The rows of a group lie close to one hidden flat surface of 11 dimensions, which may be shifted away from zero. Surfaces can cross.
In the rows, zero is written as 128.
Known rows, each followed by its group:
[108  86 147  97 110 124  87  98 128 146  96 146 139 119 137 123 214  96] : K
[161  96 138 106  96 114 159 128 120  60 141 168 126  99 118 116 109 168] : U
[158 107 154 166 103 140 144 113 106 110 136 170 138 141 106 103 139 152] : K
[134  92 174 117  86 122 124  91 125  86 122 138 108 108 153 125 113 154] : U
[126 186 121 130 143 112 140 107 132 151 119 159 115 136 177 118 169 109] : N
[139 123 131 121 143 128 113 113 125 102  89 151 169 125 107 162 117 147] : N
[131 114  99 155 112 125 114 109  70  70 129 196 106 135 138  95  96 203] : U
[137 142 163  85 135 153 157 114 139 151 160  79  78 116 162  93 150 111] : F
[135 132 144 134 117 146  85 123 156 129 108  69 107 131  79  91  86 129] : U
[128 157 139 131 151 141 108 125 119 174 141 146 159 127 107 120 216 100] : F
[112 168  91 173 121 108  85 118 134 140  88 137 149 143  98 120 128 118] : U
[153  87 133 144 143 166 141 116 110 122 130 151 150 150 106 131 161 139] : M
[134 140 108 133 135 101  83 129 163 127  76 139 124 151 156 125 111 110] : R
[ 89 111 149 163 136  88 115 125 108 102 138 121 145 173 131 174 187 102] : N
[162 118 124 145 167 125  67 177 161 145  58 127 155 209  97  86 120 116] : L
[122  97 127 138 141 145 157 129 107 139 121 153 159 144 123 167 147 136] : M
[126 151 106 132 163 143  97 147 128 167 136 136 135 146 114 117 149 126] : F
[162  95  77 133 168 151 162 122 121  97  77 136 164 172  97 122 122 116] : M
[141 132 115 125 149 136 133 132 132 134 118 131 110 154 132 112 135 133] : U
[125  97 107 117 147 118  96 155 110  97 170 170 100 133 155 165 102 172] : L
[133 142  96 146 149 156 102 128 133 163 137 135 141 123 131 135 119 117] : M
[154 123 138 139 160 123 108 141 132 123 155 164 163 138 130 163 149 119] : R
[149 132 150 157  93 113  92  94 138 125  67 165 158 137 152 113 113 119] : L
[177 165 127 139 163 148  99 121 152 109 149 133 146 115 117 136  76 136] : K
[196 113 151 145 130 147  86 105 147 114 118 180 158 131 101  98 156 131] : K
[ 98 113 171  98  97 120 165  74 117 113  97 133 118 111 185 166 157 117] : L
[106 129 134 149 112 134 105 106  99 153 125 166 137 113 153 136 143 134] : K
[124 140  66 129  95 139 117 135 128 183 144 165  72 114 196  47 102 118] : R
[130 125 148 149 103 128  92 113 153 125 102 115 144 119 103 130 120 123] : U
[168 123 120 171 135 155 139 140  81 131 178 200 142 152 113  87 132 173] : L
[174 108 140 150 122 164 123 124 127 139 128 149 137 151  83  59 183 130] : K
[ 89 135 142 134 147 102  99 107  97 133 117 155 153 127 180 179 150 117] : L
[141 100 157 117 125 129 104 113 154 128 123 134 128 127 155 137 135 123] : M
[121 113 140 142 130 128 155 120 114  90 111 105 145 144  85 164 125 145] : U
[147 142 136 129 110 108 135 128 145  88 162 139 112  86 145 148  74 155] : R
[159 169 118 112 173 102 133 166 146 114 154 122 110 147 146 114  87 125] : F
[128 107 131 129 122 114 127 152 138 131 120 125 105 162 116 111 159 136] : M
[109 101 108 105 145 158 155 153 123 148 118 140 124 114 141 186  82 170] : F
[128 140 141 143 145 115 130 152 109 124 136 127 160 146  76 133 157 130] : M
[129  89 173 135  91 162 115  88 112 135 142 133 103 108 159 124 108 162] : U
[106 117 131 106 139  69 130 201 170 139 136 117 138 147 140 175 170  84] : R
[124 124 139 135 160 156  89 108 108 156 133 152 163 117 153 180 118 128] : K
[163 128 142  98 191 116 151 133 142  66 120 107 139 170 105 147 138 133] : U
[135  64 155 112 107 200 119 122 159 208  98 100 122 120 121 123 134 114] : M
[130 141 120 152 134 122  68 135  84 127 179 156 134 134 107  79 179 126] : K
[117 127 141 168  81  96 156 170 140 148 104 150 175 123 136 173  74 130] : F
[109 144 139 167 110  88 149 109 106  91 126 162 145 141 139 156 166 133] : N
[ 88 131 115 148 124  97  81 138  84 143 154 169 115 141 173 119 145 127] : K
[147 156 138 109 159 128 127 159 151 141 180  92 141 117 104 131 154  90] : R
[143  93 148 126 150 116 115 200 133 154 126 171 165 159 125 162 116 148] : M
[186 147 115 172 174 153 109 144 120 125 109 183 192 171  90 111 100 147] : L
[135 123  87 122 183 167 184 151 111 128 130 105 138 157  74 128 151 140] : M
[138 149 100  80 170 167 180 157 124 172 204 102 106  91 144 126 127 110] : R
[111 123  84 128 129 127 178 145 111 129 100 126 140 146 112 116 125 121] : M
[ 70 155 126  88  82 115 151 136 147 166 113  63 116  63  95 134 135 106] : F
[101 140  88 127 107 128 148 144 158 167  91 121 134 101 126 151 111 118] : U
[147 137 142 137 126 133 142 116 118 120 140 159 131 127 128 128 144 141] : N
[127 151 137 126 166 102 162 131 135 116 111 126 139 154 172 180  88 117] : F
[ 85 156  67 102 181 151 152 146 109 176 120 117  97 137 150 148 141 138] : F
[135 109  89  61 136 122 149 126 140  98  66 122  95 135 112  89 124 143] : U
[108 183 118  68 132 113 126 155 163 163 177  98 117  39 165 164  77 108] : F
[139 101  89 140 140 141 102 160 134 128 135 140  91 157 106  88 116 157] : L
[131 127 117 130 144 143 137 114 122 138 115 140 131 146 141 133 148 122] : R
[123 162  99 137 115 112 166 151 142 135 125 131 107 128 117 106 122 136] : N
[149 158 138 143 139 117 106  75 108  82 132 153 152 130 106 112 178 122] : U
[136 135 160 138 123  90 138 177  71 113 168 152 152 154 109  93 146 140] : L
[141 105 153 133 109 125 105 140 149  93 180 127  78 125 114 120 134 166] : M
[ 96 153 117 134 101  97 133 130 127 120 146 100 111  93 127 144  99 129] : N
[158 163 141 159 137 124 105  94 137 107 128 154 143 116 164 140  98 128] : K
[ 96 103  96 139  67 107 121 158 121 146 150 151 133  82 145 134  97 129] : R
[167 103  95 132 127 101  63 137 106  88 148 187 166 129 120  77 120 111] : R
[104 136 158 106  97  98 110 127 120 124 128 101 140  94 134 136 102 117] : L
[140 110 151 127 120 118 176 110  96  99 134 183 130 131 176 145 136 155] : L
[164 138 139 137 177 149 179 137  90  93 177 128 133 151 112 136 106 164] : K
[112 131 133 143  98 111 130 145 139 150 110 117 117 136 131 100 120 120] : F
[148  86 118 131 131 108 146 215 149 161 144 164 104 179 147 106 138 128] : R
[118 165 132 146 128 115 180 131 124 123 126  96 133 136 136 136  88 119] : F
[121 148 129 131 149 169 176  93 124 153 121 123 108 124 154 167 129 150] : R
[136 129 118 136 133 109 132 150 125 122 167 158 125 126 157 133 132 121] : R
[117 130 107 142 131 166 120 114 135 164  95 104 143 121  99 131 124 116] : R
[149 147 115 103 159 128 126 165 156 148 146 115 128 122 136 127  94 115] : M
[131 131 111  99 157 127 187 196 118 151 139 127 130 144 125 118 124 131] : M
[ 93 149 119 139 133 112 178 125 147 149  90 127 122 151 151 176 175 104] : N
[ 94 140 124 107 142 125 174 109  94  95 131 115 113 108 144 171 120 154] : F
[139 147 142 152 144 168  85 107 119 164 135 136 153 131 137 128 136 122] : K
[162 184 178 140 131 150  96  57 125 155 173 161 135  91 178 115 177  98] : N
[141 152 122 154 120 124 126 122 114 102 139 127 137 121  84 104 107 152] : K
[117 106 163 102 116 115 127 128 115 103 127 121 141 121 122 143 129 132] : L
[107 143 126 139 118 130 205 111 127 141  93 153 135 138 140 173 171 130] : N
[107 163 110  89 178 123 135 119 115 103 129  98 157  99  99 193 129 129] : F
[124 128 146 109  77 112 155 116 132 102 113 106 114 100 124 104  99 133] : L
[125 160 144 125 108  97 140 107 127 102 122 131 129 111 131 114 140 131] : N
[109  71 142  93 126 135  77 123 110 149  91 162 116 154 197 114 133 122] : N
[ 77  69 151 130  99 124  95 173  81 153 170 123 107 136 119 123 145 155] : L
[ 96  95 148  96 129 107 120 100  76 107 119 140 109 158 170 111 180 121] : N
[121 151 112 150 141 129 104 141  99 149 161 135 127 137 112  90 158 124] : K
[106 145 120 163  93 105 115 111 121 133 110 148 121 136 143 115 138 132] : U
[109 129 127 133 148 117 121 121 106 116 132 131 146 128 135 165 132 132] : N

New rows, each followed by its group:
[150 103 150 117 145 147 135 106 112  86 117 138 123 153 107 109 141 158] : U
[113 124  96 134 103 105 197 106 108  79 110 115 103 153 115  70 164 119] : M
[159 144  80 132 162 126 106 134 148  99 135 132  87 148 114  83 112 150] : L
[160 117 103 109 120 145 133 131 146 132 123 179 125 100 144 119 122 145] : U
[106 108 101 121  96 133 105 153 107 166 149 141 120  96 118  98 140 138] : K
[ 83 137 182 101  74 105 116 102 108 127 136  68 134  64 114 135 120 115] : L
[155 195 110 131 141  96 200 148 160 110 149 148 106 124 144 131 126 141] : N
[111 153 117 130 138 122  94 106 134 128 108 119 106 134 155 119 113 133] : U
[129 131 120 127 205 169 169 146 131 191 145 131 143 172 143 172 201 102] : R
[113 109 111 137 143 134 125 137 122 135 132 160 123 134 148 178 133 154] : M
[140 102 119  98 172 158  92 138 134 139 112 137 118 152 126 139 142 147] : F
[105 148  84 153 115 104 172 131  77 146 117 191 169 128 177 135 108 114] : M
[150 129 125 114 115 123 136 183 132 155 171 158 142 100 106 119 132 143] : F
[118 175 139 168 107 136 134  94 127 149 169 163  99 100 184 151 104 145] : R
[122 115 135 122 104 153 129 119 145 145 113 103 111 101 125 132  99 136] : U
[167  38 126 123 141 205  85  84 191 159  75 125  96 161 162 114 141 103] : M
[138 141 127 126 143 128 173 145  87 137 166 167 160 120 141 141 131 127] : M
[144 159 145 166  96 111 140 113 144 121 133 152 138 108 122 131 130 136] : N
[161  64 130  81 132 203 186 100 100 134 136 139 128 114 133 115 142 138] : R
[104 148 124 129 143 119 161 151 107 153 101 102 151 163  85 108 186 103] : M
[125 170  93 125 138 117 182 151 126 126 126 136 113 144 116 105 133 137] : N
[151 122 133 138 128 153 142 109 137 114 111 132 107 132 127 122  96 157] : R
[122 100 120 141 142 159  94  91 143 133  91 119 124 144 114 142 160 115] : M
[157 103  48 152 119 121 145 105 124  49  98 168 134 141 121 100  68 141] : M
[132 108 122 119 140 143 111  99 130 126  92 133 152 134 122 125 154  96] : R
[116 179  79 133 166 132 188 162 132 153 143 114 165 120  87 171 134 111] : U
[118 135 128 138 124 133 175 144 113 158 126 130 144 140 125 138 140 123] : F
[ 82 165  91 132 128  82 166 160 105 111  90  96 153 154  66 119 142 120] : M
[114 121 111 137  92 115 121 189 135 172 112 153 146 117 100 124 120 139] : F
[155 105 103 119 170 160 142  99 105 123 106 162 139 162 147 115 162 123] : R
[ 95 121 136 161  99 142  79  95 132 147 135 125 119 119 116 146 165 135] : M
[108 172 139  93 162  95 179 192 110 154 136 111 155 147 119 138 158 108] : M
[129 151 127 159 143 110 157 142 149  90 103 123 119 161 102 160 101 165] : R
[ 88 154 130 169 164  82  80 145 113 145 105 170 145 191 136 166 208 125] : M
[135 152 141 189  98 101 148 143 114  96 121 121 143 149  98 101  77 139] : F
[109 143 127 121 150 129 156 127 105 138 127 130 141 133 112 144 187 120] : F
[118  85 131  99 155 142  85 142 100 113 141 158 180  95 125 214  94 158] : K
[165 125 149 153 104  85 146 174 159 106 159 143 125 132 127 118 107 125] : U
[109 103 108 113 141 151 148 151  84 153 157 137 128 129 112 126 164 149] : K
[116 135 104 108 154 132 146 149 129 125 115 120 115 138 146 158  82 148] : F
[125 157 118 169 127 117 161 138 126 131 122 151  91 172 139 108 149 145] : R
[ 54 142  80 114 133 132 151 139  86 158 120 114 130 109 122 153 148 134] : K
[112 134 127 123 124 142 113 100  87 118 121 124 142 110 120 117 129 136] : N
[141 139 118  83 165 114 129 147 163 140 145 112 113 129 168 127 128  90] : R
[204 152 157 111 159 158  99  92 171 103 140 126 159  94  95 130 117 118] : K
[115 134 106 144 137 154 162 115  93 160  92 133 197 136  93 136 153 104] : M
[131 105 123 128 171 146  96 121 168 143 103 102  89 187 120 123 195 117] : M
[117 148 116 146 132 137 113  84  90  93 120 139 136 129  99 122 141 155] : U
[139 164 134  89 125 103 143  91 156  92  65 142 139 110 136 139 117 127] : N
[125 133 135 137 127 137 132 111 120 136 136 138 113 123 149 130 121 144] : U
[ 76 137 115 156 113  69  34 153 102 122 148 150 108 145 148 119 137 133] : L
[134 120 166 138 142 150  82 114 107 151 160 124 130 138 139 114 140 118] : K
[185 107 116 147 143 141  98 148 165 123 107 164 100 172 145  88  78 161] : R
[147 196 105 154 191 124 105 115 135  99 142 144 149 137 131 163 108 135] : R
[157 135 136 130 133 130 121 152 116 136 195 171 122 108 140 108 137 150] : F
[107  86 114  80 133 134 125 180  98 133 157 106 113 127  81  99 158 142] : K
[ 91 145 146  89 140  96 194 126 148 119 121  77  87 129 184 181 124 108] : U
[109 155 112 143 138 107  81 141 128 156 121 173 171 109 145 183 113 124] : F
[139 120 134 123 135 151  75  89 135 119  99 123 129 120 126 128  91 143] : U
[151 126 138 151 153 170 156 120 116 143 110 114 138 166  89 115 141 137] : K
[117 176 176 140 134  86 137 118 149 112 166 125 123 110 181 203 140 116] : R
[142 149  99 140 114 148 144 136 128 117 139 133 136 105  85 109  95 161] : K
[147 105 144 113 184 133 133 140 134 107 132 125 136 172 114 152 174 131] : M
[125 108 130 109 137 136 177 171 127 130 132  93 114 153  73 117 157 142] : M
[106 120 111 132 137 129 145 163 121 156  93 121 145 165  95 125 155 125] : M
[123 137 110 139 117 188 128 120  80 198 167 181 125  94 160 106 116 153] : N
[122 204 119 155 179 123 124 116 116 139 164 113 129 139 150 147 147 106] : U
[ 81 157 101 174 112 107 179 140  92 145 101 133 136 165 124 131 142 124] : F
[125 143 144 161  83 110 122 100 116 104 124 138 117 117 133 108 104 141] : K
[134 169 118  98 149 128 109 108 103 106 137 146 130 101 143 101 117 133] : N
[128 107 109 116 139 139 115 120 115 129 115 130 176 111 108 152 147 102] : R
[144 127 146 150 115 171 185  56 148 126  51 139 164 121 107 167 137 137] : K
[133 122 146 114  98  85 123 115 145  81  97 147 129 114 141 139 107 138] : N
[126 124 154 158  90 100 168 120 129  99 118 131 118 126 181 148  34 147] : F
[128 137 139 133 145 117 144 149 144 120 117  93 140 142 100 158 118 124] : U
[136 141 119 129 145 116 120  76 140  85  66 129 121 165 136 117 136 127] : R
[111 166 100 129 176 204 122  83  81 161 163  84  78 129 120  93 148 146] : F
[112 106 126 140 103 126 160 161 134 127 118 120 124 121 120 156  83 155] : U
[ 98 121  79 107 126 135 125 129 133 162 108 147 129 106 186 163 102 118] : R
[144 166 130 131 133 133  86  89 171 140  90 132 147 101 156 146 106 104] : K
[108 147  69 108 112 116 111 162 135 125 128 117 118  88  91 104  87 143] : K
[130 134 142 116 121 125 139 101 102 121 162 157 118 113 151 108 177 124] : K
[129 151 126 122 112 135 128  98 133 145 105 133 133 111 127 108 135 123] : N
[128 177 107 179 148 130 145 149 118 162 136 118 143 148 114 113 111 118] : F
[112 115 166 134  79 117 106 120 110 140 120 119 128 124 124  93 147 117] : L
[110 150 111 114 138 103 126 134 140 129 136 119 120 125 146 140 127 121] : M
[115 128 118 128 122 121 109 129 110 126 119 132 129 128 125 112 115 139] : N
[150 111 147 126 115 125 122 156 152 135 121 130 140 123 112 127 102 130] : F
[104  90 135 148  98 115 130 175 135 168 171 115  81 146 157 106 140 126] : N
[120 130 165 128 112 107 127  84  97  89 118 163 170 102 150 179 119 129] : L
[185 113 144 111 136 173 162  97 138 106 149 142 109 113 136 107 123 148] : L
[124 137  87 102 156 147 132 114 112 119 132 170 171  89  99 160 171 132] : K
[128 156  99 132 141 138 114 127 117 141 137 146 131 122 118 116 132 132] : K
[155 116 161  84 190 125  61 122 106  82 155 126 181 115  93 168 155 120] : K
[112 199 114 190 102 102 140  80  97 117 108 163 148 136  93  89 197 129] : N
[ 63 141  77 117 157 123 159 103  65  83 105 124 110 133 130 176 125 182] : F
[ 90 118 139  82 135 118 226 165 104 143 126  96 105 146 122 142 193 127] : M
[117 118 112 132 112 150 194 106  91 125 158 140 114 127 140 111 159 139] : M
[127 130 115 106 143 124 122 131 121 129 138 140 130 118 139 138 124 133] : K
[131 127 110 139 105 108 109 130 119  95 129 141 143 109 106 124 102 143] : R
[138 184 115 146 130 116 135  80 134 114 109 155 134 116 143 127 152 123] : K
[110  95 151  89  94 124 118 137 152 145  71  95 118 125 146 125  95 121] : L
[108 161 128 162  92 115 104 143 158 151 139  97 120  95  94 132  95 127] : R
[122 186  90 110 178 124 122 102 117 138  74 146 143 151 145 119 151 113] : N
[112 126  91 156 112 116  76 134 133 133 101 128 115 140 112  98 112 138] : L
[121 171  81 128 143 102 160 124 126 105 107 133  90 153 149  99 119 131] : R
[119 149 101 138 175  88 118 161 104 109 162 157 121 160 165 147 128 130] : N
[116 146  88  99 140 102 105 127 152 138 111 139 112 119 195 134 104  95] : R
[161 146  91 104 127 130 149 163 136 124 132 170 109 109 134  95  53 175] : N
[103 124 135 135 160 120 132 144  75 134 210 127 111 149 162 140 168 121] : N
[145 123 110 101 158 162 149 105 123 123 121 137 125 123 148 134 119 133] : R
[156  89 168 120 125 108 102 131 133  88 132 174 168 116 144 177  92 145] : M
[139 122 126  86 122  99 133 116 145  88 121 155  99 111 183 134 100 141] : U
[ 91 129  92 156 151 132 117 137 121 144 127 141 106 154 136 163 158 150] : M
[109  78 163 142  89 143  86 157  78 142 208 149 133  92 125 138 106 178] : L
[115 161 117 154 154 122 137 101  97 100 116 148 154 147 132 159 136 138] : K
[147 141 135 170 144 176 162 102 124 147 122 134 133 144 124 128 118 142] : K
[114 131 147 120 106 119 121 130 127 151 121 129 143 108 142 133 127 112] : M
